There are 4 nested groupings, the coarsest first. Each group lies inside one group of the grouping before and may be the whole of it. The rows also spread widely along 17 directions, which tell nothing about the answers.
In the rows, zero is written as 128.
Some rows, each with its group in each grouping after it:
[178 168 109 102  71 126 106 138 173 136 112 159 136 148 120 152  87  73
 105 153 137 139 159 105 191 179  72 151  96 132 102 134 146 177 118 145
 107 160 146  81  73  76 119 138]
daru z_967 zitab Pape
[108 150 113  65 130  81 167 132  83 165 165 151 138 131 173 117 198 148
 113 133 131 165 112 158 118 121  58 114 160 117 117 118 120 136 106 100
 162 136 169  76 131 118 133  85]
daru z_811 sus Gageg
[153 148 126 135  80 102  92  83 118 108  86  88 132  89 119 110  90 193
 140 162 158  86 164 103 154 109 131 102 128 133 117 167 120 114  88 138
 105  85 114 100 157 130 139 177]
zap z_776 nezep zil
[102 115 149  91 102 140 117 105 108 107 137 143 107 129 135 139  98 144
 137  80 172  87 151 194  86 140 208  88 126 156  98 131 133 111 149 124
 106 141 114 126 154 139 170 195]
zap z_776 sutod Zaket
[ 90 133 128 116 151 157 131 114 105 133 128  98 115 142 100  89 172 156
  94 152  90 120 136 128 102  90 106 151 128 105 150 123  71 123 145  83
 111 119 133 154 147 155 152 103]
zap z_321 votu bol
[ 74 182  87  87 109 166  90 149 165  89 142 142 101 133 122 142 139  89
 108 144  68 125 134 120 198 139 118 165  91 132 111 113 123 126 108 119
 117 103 115 138 118  93 119 172]
zap z_776 pelu bufel
[101 118 144  86  72 126 127  55 178 140  63 132 154 140  83 142  93 169
 116 143  99 108 159 137 104 123 133 165 118 122 140 105  81 192  89 124
 118 161 122 124  86 155  94 106]
daru z_246 teru lada
[147 158 104 142 107 154 153 156 119 141 144 124 109 109 123  86 132 117
 118 126 151 122 144  95 177 182 135 109 101 163  94 143 103 108 131  93
  73 128 104 117 143 144 167 154]
daru z_246 teru revu
[ 55 147 153 100 140 175 147  86 118  92 143 135  66 139  89 152 192 124
 114 123  97 109 145 206 121 137 139 115 121 100 131  94  98 135 157  72
 128 139 106 105 119 108 220  90]
zap z_776 nezep giv
[161 100 138 140 174 108 150 143 128 159 133 145 198 121 135 155 152  98
 128  63 125 129  85 133 176 156 159 130 141 109 167 129 100 111 166 140
 140 145 111 186 109 109 133  93]
zap z_321 tak mav
[ 56 136 122 136  99 153  92 141 121  83 110 103  43 131 104 138 141 114
 119 119  90 134 126 124 107 177 157 139 124 148  88 107 117  98 121 139
 119 143 107 155 137 156 111 178]
zap z_321 tak pipa
[165 146 100 167 143 114  99 154 129 151 111  79 127 132  90 110 177 100
  83 149  69 174 109  46 184 160  48 174 144 109 138 128  73 109 130 122
 116 136 135 160 105 108 123  86]
zap z_321 votu zot
[115 118 154 116 187 140 100 128  79  85 138  96 101 132 111 134 205 112
 114 124 102 123 104 169 116  83  93 115 154  56 157 134 109 109 183 142
 165 123 142 109 146 104 171 127]
zap z_321 tak mav
[ 94 107 139  90 171 141 133 117  80 112 143 131 117 154 104 124 194 129
 120 130 124 143 114 237 100 127 131 131 117  58 190  74 119 149 220 108
 136 147 166 146 108  85 188  77]
zap z_321 tak mav
[156 132 111 125 142 127 124 134 174 159 180 186 165 152 139 142  70 125
 108  77 136 102 153 112 153 111 157 122 134 185  87 146 124  85  81  78
  90 133 103 154 129 116 113 141]
zap z_776 nezep zil
[161 140 114 111 130 109  98 136 105 100 104 124 162  99 131 111 126 132
 146 116 133 104 115 142 172 136 137  93 122  96 121 163 123  98 144 153
 134 122 115  73 128 134 108 227]
zap z_776 nezep giv
[102 131 167 102  83 136 114 100 132 115  98 150 134 144 137 180  97  93
 125 103 127  95 132 150 101 166 160 108 124 143  97 142 146 153 151 154
 135 177 112 117 123 141 127 177]
zap z_776 nezep giv
[172 142 135 165 161 162 190 148 156 106 124 144 141  66 107 105 131 100
 167  85 137 137 118 108 164 166 183 131 150 134 138 139 107 127 129 123
 135 137  90 101 126 144 124 149]
zap z_776 nezep zil
[105 106 135 135 115  94  86 122 101 117 104 157 106 157 126 208 136  98
 117  92 121 125  97 150 171 202 140  93 109 102 116 103 152  96 141 165
 140 157 103 157  96 100  90 142]
daru z_246 teru revu
[139 164 120 116  62 115 127 115  92 114  81  65  54  91  95  74 165 158
 120 180 137 195 148 107  93 187  80 164 169 124 123 103 103 174 127 139
 118 154 177  83 128 131 149 129]
zap z_321 votu zot
[158 134 135 187 140 100 131 114 150 109 143 146 138 115 122 174 122 102
 160 106 133 125 105 136 179 174 134  67 128 145 107 128 173 108 119 123
 141 142 100 101 114  77 153  97]
daru z_246 teru lada
[ 91 103 146 169 126 129  94 110 100 112 101 134 107 146 115 154  96 130
 124 109 112 128 100 111  83 169 185 117 140 138 125 106 149  98 147 138
 121 156 109 211 152 152  65 156]
zap z_776 nezep zil
[142 137  74  54 104  86 141 170 121 122 140 160 146  99 157  90 128 160
 164 116 177 174 134 201 147 159 154 150 121 124 142  92 148 143 121 151
 134 123 179  96  95  98  94 171]
zap z_321 tak mav
[ 53 117 164  75  79 140 125 125 114  94 133 112  83 111 162 170 138 123
 145  91 151 119 126 162  76 129 188 119 143 162 104 121 143 141 125 181
 157 119 130 155 173 133 156 156]
daru z_811 sus Gageg
[144 128 124 142 134 175 144 145 179 109 155 178  83 125 106 129  67 120
 130  96 160 124 168 100 136 124 183 154 130 167 109 118 132 117  75 113
  99 118 104 153 134 127  84 146]
daru z_967 zitab Pape
[166  93 139 138  91  74 137 137 183 179 109  72 184 120 135 138 108 147
 138 130 150 135 159  79 105  91  90 153 138 179 107 169  94 143  64 170
 151 116 143 125 113 137 142  60]
daru z_811 sus Gageg
[129  52 120 133 148 104 128 162 101 136  98 100 137 127 105 107 129 182
 153  99 186 103 158 182 122 120 191 123  76 102 156 134  88  74 143 158
 123  92 117 160 101 167 119 144]
zap z_321 votu zot
[108 176 135 190  94 144 157 107 158  75 103 130  88  80 125 147 108 115
 174 168 122 162 113  85 147 194 159 146 136 162 142  95 195 178 105 144
 144 120 124 157 141  97 101  95]
zap z_321 votu zot
[118 158 103 101 125 177 157 190 175 141 169 164 110 129 132 125 137  55
 102  86 101 175 131  87 152 175 144 197 140 177 105 106 103 138 119 112
 109 154 127 170 117 117 116 130]
zap z_776 nezep zil
[152 135 143 146 170 183 124 137 156 106 157 126 177 126 107 121 120  63
 135  98 101  96  98 145 150 134 164  95 109 129 132 143 124 128 205 106
 110 151 107 132 140 108 197 144]
daru z_967 zitab Pape
[ 79 132 136 106 135 152 150 164 175 124 190 177 117 168 160 175 129  68
 125 100 120 106 148 156 123 111 119 108  96 177  64 145 157 122 100 112
 148 142 114  94 118 124 147 116]
daru z_246 teru revu
[157 122 142 202 143  91  66 110 118 112 123  85 170 122 133 162 120 105
 134 139  95 140  59  64 151 133 111  96 155 130 147 132 175 111 155 168
 144 123 132 201 172  72 120 100]
daru z_246 teru lada

New rows. What belongs after each?
[164  89 120 138 123 128 114 185  94 113  93 131 123 132 104 129 125  81
 149  93 176 132 118 173 164 224 172  97  64  93 128 123 135 107 209 185
 113 162 117 114  80 130 119 199]
daru z_246 teru revu
[115 135 108 163 155 106 104 159 156  95 153  94 134 139 125 123 148 111
 156 167  94 141 123 152 116  99  74 110 108 138 102 140 165 110 122 127
 165 120 151  75 114 100 151 102]
zap z_321 tak pipa
[114 106 143 125 161 113 205 153 130 132 156 157 128 100 154 126 158 129
 167  88 155 185 111 152  67 132 157 147 181 149 141 102 145 149 110 138
 188 146 152 122 135 134  99  81]
zap z_776 pelu bufel
[112 140 104 157 144 127 138 191 126 139 161 137 123 149 157 114 133  96
 122 136 123 123 133 100 132 135  97 111  97 166  75 166 142  83 112 111
 127 128 121 112 136 160 108 147]
zap z_321 tak pipa
[107 137 174 134 124 165 119 112 142  96 122 137  97 159 112 180 128  68
 114 134 113  89 143 142 116 129  99  98 109 117  95 154 143 148 147 133
 146 159 110  74 119 122 165 125]
daru z_967 zitab Pape
[183 105  84 187 150  98 128 163 161 138 139 126 153 117 106 104  87 162
 160 132 172 140 157 120 174 132 156 134  92 150 141 123 137  83  97 119
 102  84 123 159 102  96 114  99]
zap z_776 nezep zil
[125 144  99 116  95 123 182 175 133 129 136  97 121  75 152  44 128 165
 166 159 170 170 148 104  85 124 129 151 136 177 113 134 127 151  90 137
 135 105 165  91 160 171 117 136]
daru z_967 zitab Pape
[ 89 163 145 100 142 167  85 117  59  96 135 121  77 145 129 140 187  86
  73 127  88 104 105 121 146 132  97 106 142  85 118 146 106 100 184 118
 120 134 114 131 175 122 162 187]
zap z_776 sutod Zaket
[ 91 155 138 160 178 166 190 134  97 126 161 211  99 148 145 142 147  94
 117 126 124 124 115 120 134 159 128 106 122 123 123 124 161 118 133  71
 136 147 100 128 145 145  82 115]
zap z_776 pelu bufel
[ 84 172  98 152 121 131 133 128 150 118 156 128 108 121 139  99 117 154
 128 158  90 129 133  87 119 116 116 128 136 186  84 133 137 103  62  74
 114 113 119 129 163 151 103 129]
zap z_321 tak pipa
[125 104 112  85 131 119 187 164 101 193 123 151 132 131 135 101 173 146
  91 104 155 159 143  97 141 138 110 180 131 112 154 117  56 131 105 126
 120 128 135 164 112 169  79  92]
daru z_246 teru lada
[144 131 139 125 149 131 137 107  97 182 127 129 161 154 118 101 146 134
  71 129  95 122 112  72 108 110  75 128 160 116 124 151  65 120 132  80
 107 162 125 142 151 172 107 112]
daru z_811 sus Gageg
[170  93 119 150 154 131 113 168 131 152 146 107 206 160 130  85  81 121
 137 147 165 104 148 147  97  92 139 113  69 145 138 163 144 117 194 124
  97 122 153 153 134 128 161 132]
zap z_776 nezep zil
[122 127 160 111 127 151  83 101  96 105 111 150 110 156 117 149 101 106
  96 102 111 107 112 127  90 140 152 118 154 112 117 131 135 125 165 136
 116 177 125 152 151 146  84 203]
zap z_321 votu zot
[129  85 150 106 137  82  77 156 129  96 109  50 163 119 145 170 178  98
 154 120 125 136 109 163 117  76  97 132 132  94 151 156 132 129 163 236
 209  98 163 117 122  79 178 115]
zap z_776 sutod Zaket
[ 73 111 114 164 165 125 115 126 151 102 158 129 155 136 130 110 103 155
 160 131  81 122  91 135  76  87 164  98 125 166 115 113 162  93 107  98
 141 123 119 161 165 154  78 130]
daru z_246 teru lada
[ 98 133 127 114 101 152 152 154 137 138 170 164 100 163 149 150 102 109
 127 117 191  76 194 187 139 152 161  93  50 180  75 150 153 112 134  96
  87 122 111 115 116 122 206 131]
zap z_321 tak pipa
[172  86  94 152 129 102  60 181 122 114 106  82 125 142  92 111 110 127
 136 134 154 150 139 145 147 152 136 148  84 108 144 117 127  93 169 180
 106 116 154 166  90  94 121 153]
zap z_321 tak mav
[ 39  78 122 108  95 109 143 137 129 167 109 148 143 167 136 138 112 146
 125  94 107 141 112 152  55 180 185 139 102 172 107  83 113 122 122 124
 124 179 121 203 109 199  60 119]
daru z_246 teru revu
[159 139 136 182 144 162 154 175 169  92 162 116 117  90 135 130 118  74
 167 117 156 131 129  87 160 129 150 116 120 173 112 156 165 126 123 156
 138 101 112 122 158 101 162 123]
daru z_246 teru lada
[246 107 163 145 159 115 151 106  81 150 122 125 193 102 115  88 111 134
 141  98 195 123 109 142 108 137 142  75 168  99 155 157 117 142 200 127
 112 170 145  88 149 124 164 147]
daru z_811 sus Gageg
[ 56 122 122  90 130 148 149 147 117 120 151 155 118 171 137 112 137 119
 132 158 125 138 134 202  59 126 123 124  82 126 126  95 160 158 166 103
 139 153 165 112 117 140 127 108]
daru z_967 zitab Pape
[119  79 119  94 120 117 117 166 103 115 108  74  96 119 101  95 160 165
 142 111 174 124 170 198 103 120 154 139  99 105 134 130  75 101 149 163
 126 108 142 108 103 149 173 154]
zap z_321 tak mav
[144 154 144  99 143 123 142  93 118 137 131 131 220 105 155 106 133 138
 130 120 109  79 101 140 141  94 127  91 146 117 138 174 107 142 154 104
 131 138 121  95 160 146 157 158]
zap z_321 tak mav
[ 89  95 135  70 123  87 115 115 119 141 130 170 184 152 168 170 112 142
 135  85 134 117 104 196 102 126 175 125 128 125 146 106 150 134 142 153
 152 148 146 177 117 119  87 136]
zap z_321 tak mav
[121 115 125 109 130  98 150 136 113 167 124 129 232 101 175 123 132 133
 141  88 126 113  73 117 157 145 176 110 126 138 156 139 110 120 153 145
 137 121 117 194 154 148 118 129]
daru z_967 zitab Pape
[160 179 119  88 105 165 148 145 135 145 160 159 131 122 151 110 115  92
  97 117 148 134 147  96 161 149 127 157 137 160 117 139 124 159 139 109
  87 139 143 142 148 105 151 151]
zap z_321 votu bol
[ 83 136 120  93  81  86  91 139 138 110  99 128 107 137 148 174 135 113
 126 136  98 162 125 121 113 148  91 155 142 134  97 118 150 137  83 183
 177 144 149 110 105 120  62 148]
zap z_776 nezep zil
[132 103 109 199 165 145 168 191 185 107 132  91 150 102 109  94 130 118
 185 155 134 128 141 106 148  98 136 135  68 149 138 151 131 114 107 145
 150  78 111 118 116 147 127  87]
daru z_246 teru lada
[ 87 174 127 153 125 141 121  92 160  89 156 118 100 120 130 111 109 157
 138 194  81 143 124  82  76  63  87 131 166 171 103 121 169 148  57  90
 147 107 146 115 187 122  97  99]
daru z_811 sus Gageg
[169 104 128 120 130 137 133 107 142 164  94 163 162 173  82 111  75 151
 100 143 153  95 188 144 118 116 120 145  86 101 139 141  90 142 133  93
  85 156 125 108  76 154  95 130]
zap z_776 nezep zil
[161 126 143 152 130 115  94 109 144 125 103 102 156 138 106 167 125 117
 117 135 125  74 150 126 193 113 100 104  93 104 127 173 110 110 133 140
 124 107 101 113 103  98 177 114]
zap z_321 votu bol
[162 180 129  88 105 155 138 144 146  88 129 131 125  84 146 134 140  88
 139 149 156 129 152 114 200 118 108 155 124 110 146 154 145 177 131 171
 143  89 141  84 134  70 161 156]
zap z_776 nezep giv
[139 106 125  89 154 127 199 122  93 169  94 160 172  98 131  72 140 199
 123 109 162 119 139 120 130 100 164 167 140  85 191 133  56 135 110 116
 124 108 122 156 131 201  48 137]
zap z_321 votu bol
[110 115 130 150 151 154 139 118 129 101 136 133 101 140  92 129 139 134
 139 156 138 137 136 166 131 126 141 132  93 101 171  84 147 148 157 113
 122 114 136 156 118  88 149  69]
daru z_246 teru revu
[183 142  94 175 190 140 165 179 121 130 167 140 141 106 118  69 144 116
 143 131 143 162 120 109 160 138 123 128 130 126 144 129 130  99 145  90
 114 117 133 120 134 112 126 117]
zap z_776 nezep zil
[131  97 114  68 105 106 145 162 109 141 121 134 124 104 142 120 144 155
 136  84 189 136 149 153 150 136 165 145 118 121 139 122  95 118 110 174
 129 104 134 137 118 137 111 157]
daru z_246 teru lada
[105  98 125 102 172 161 138 170  87 165 172 111 128 158 122  80 172 126
  86  91 121 113 128 137  89  95 132 120 121 131 112 144  53  74 165  84
  98 132 122 159 160 181 166 139]
daru z_811 sus Gageg
[183 164 145 152 119 159 144 132 184 114 142 143 118 104 133 139  87  84
 124 142 142 168 145  35 131 111 111 192 183 167 136 136 161 186  91 153
 135 125 150 154 156  80  99  99]
zap z_776 nezep zil
[159 114 125 170 168 124 110  89 123 135  98 161 119 174  55 143 124 143
  95 148 110 114 146 146 168 146  95 131 103  60 161 105 101 113 139  80
 100 154 110 131  64 106  98  83]
zap z_321 tak mav
[137 122 139 197 149 110 115 100 125  87 121 113 165 118 119 151 109 133
 184 162 146 103 111 179 150 142 159  65  83 115 160 124 200 124 179 130
 139 104 122 135 129  67 179  90]
zap z_776 nezep zil
[129 170 117 135 141 133 167 134 131 115 137 125 147  67 151 115 171 125
 142 132 112 130  99  71 207 121 117 126 146 126 146 146 115 128  93 131
 147  83 105 125 165 122 122 119]
daru z_246 teru lada
[121 116  95 119 152 100 140 149 102 137 149 130 134 134 127 102 159 168
 141 139 150 120 140 181 152 112 111  93  86 107 126 128 115  85 119  99
 128  94 130  92 111 125 144 112]
daru z_811 sus Gageg
[134 121 103 180 137  82 143 135 124 140 110 131 165 127 139 102  99 175
 159 178 148 115 143 112 129 114 103 100  90 137 120 158 157 104  85 115
 140 101 125  95 123 158  68 122]
zap z_776 pelu bufel
[162 148 132 118 140 130 175 105 181 185 113 127 208 130 107 109 147 116
  97 148  70 142 123  69 142 101  52 177 151 120 147 142  55 185  99  91
 136 158 133 108  99 144 116  47]
daru z_811 sus Gageg
[126 140 109 163 165  88  87 158 127 124 172  99 194 159 166 139 149  92
 140 188  88 135  80 124 141  83  41  85  95 128 123 151 196 113 157 133
 168 102 166 124 145  68 149  76]
daru z_811 sus Gageg
[103 145 105 126 126 139 141 132 143 168 139 123 183 127 136  81 114 148
 110 122  79 100 114  76 128 115 135 120 121 175  93 156  73  96  96  71
  94 130  96 152 160 200 103 154]
daru z_811 sus Gageg
[153 121 152 137 113  98 112 135  83 103 138 136 100 126 156 157 124 102
 147 114 182 148 109 149 104 166 125  73 150 133 102 132 199 128 156 175
 151 157 153  95 151  94 132 157]
daru z_246 teru revu
[ 98  97 126 119 166 100 128 142 145 104 120 123 158 109 131 147 156 144
 163  97  96 118  99 150 136  83 139 116 132 103 131 137 108  91  86 160
 192 101 107 108 117 151  73 138]
daru z_811 sus Gageg
[ 87 115 171  97 166 161 185 107  69 111 103 148 130 118 136 138 191 122
 130 130 146 113 114 175 121 114 146 134 120  49 206 120 113 167 194 145
 167 116 129 144 141 137 137 102]
zap z_776 sutod Zaket
[132 135 102 124  67  88 139 122 157 155  91 122 193 104 139 111  87 141
 156 124 128 153 114 121 128 204 170 143 118 180 123 109 130 157 125 139
 113 159 137 156 107 138 107 136]
zap z_776 sutod Zaket
[ 77 149 118  94 137 128 167 141 121 141 150 152 122 143 148 123 173 131
 116 145 114 119 152 154 124 108  83 123 110 127 103 142 113 122 101  88
 149 124 127  72 118 151 137 107]
zap z_776 nezep zil
[172 147 120 111 183 148 126 102 111  86 171 174 121 100 101  98 122 158
 141  84 151 105 133 193 155 109 178  80 161  99 133 121 123  86 138  68
 102 125 110  75 146  96 153 191]
zap z_776 nezep zil
[104  79 118 146  93  75  77 119 116 110  72  77 104 133 103 156 128 181
 144 165 151 135 144 139 141 127 125 137  85  98 159 102 135 115 106 194
 143  81 138 174 104 103 101  95]
daru z_246 teru revu
[ 93 144 138 135 145 140 119 112 167  95 145  93 159  95 135 140 145 125
 145 131  76 115  95 101 145  75 137 132 149 141 146 134 124 131 107 136
 160  85 116 165 172 106 154  94]
daru z_967 zitab Pape
[144 162 188 124 112 151 163  87 155  93 136 101  91  86 127 170 162 104
 135 133 154 119 162 124 132  96 100 136 176 133 132 155 129 190 109 149
 162 113 133  78 151  73 236  63]
zap z_321 tak pipa
[121 123 145 136 216 173 121 160  64 109 190 153 121 164 141 123 168  76
 104 108 121 128  85 159 109 106 135 103 132  92 157 124 157  99 230 104
 127 137 145 179 174 100 152 134]
zap z_321 votu bol
[ 79 150  97 132 130 110 142 100  73 146  81 138 129 149 110  84 168 165
 103 198  75 163 102 118 115 168  72 146 115  79 163  88 109 143 142  81
 126 153 145 136 113 165  52 102]
zap z_776 sutod Zaket
[178 119 153 151 142  87 109 112 111 150 148 130 139 131 137 175 138 104
 106  86 137 169  97  98 127 154 114 127 203 138 135 116 142 119 140 141
 140 159 147 181 144  62 145  75]
zap z_776 nezep zil
[107 144 166 114 121 186 179  96 159 111 128  93 149  80 122 103 141 137
 142 137 128  89 144 109 120  73 158 138 132 145 154 154  89 180 128 121
 126  97 110 132 180 150 200 102]
daru z_246 teru lada
[112 148 119  78  86 108 159  96 156 169 120 153 229 115 153 121 104 137
 140 103 110 115 110 159 129 176 172 121 121 169 123 120 113 171 141  97
 114 172 126 132 115 141 143 136]
zap z_776 pelu bufel
[122 182 131 106 132 151  61  74 124 107 164 138 152 166 119 122 107 101
  88 153  56 122  97 139  96 115  96 104 161 134 110 116 158 147 184  65
  95 181 156 128 167  79 164 156]
zap z_776 nezep zil
[172 152 111 145 152 132 139 158 122 149 184 144 109 160 129 120 145  99
  99 155 162 140 164 130 160 125  61 126 107 133 118 140 144 123 141  86
 100 123 155 108 117  67 191  70]
zap z_321 tak pipa
[175 134 109 171 161 113 109 167 144 159 149 127 181 174 118 129 134  64
 105 135  96 131 114 116 159 156  62 108  95 131 102 156 130 106 169 102
 115 172 134 106  88 105 153 103]
zap z_321 tak pipa
[ 81 122  81  41 102 119  85 176 111 129 122 119 152 151 150 123 149 128
 115 130 135  84 157 190 190 118 131 130  32 102 123 148  96  92 152 155
 113  79 128 127  99 126 150 200]
zap z_776 sutod Zaket
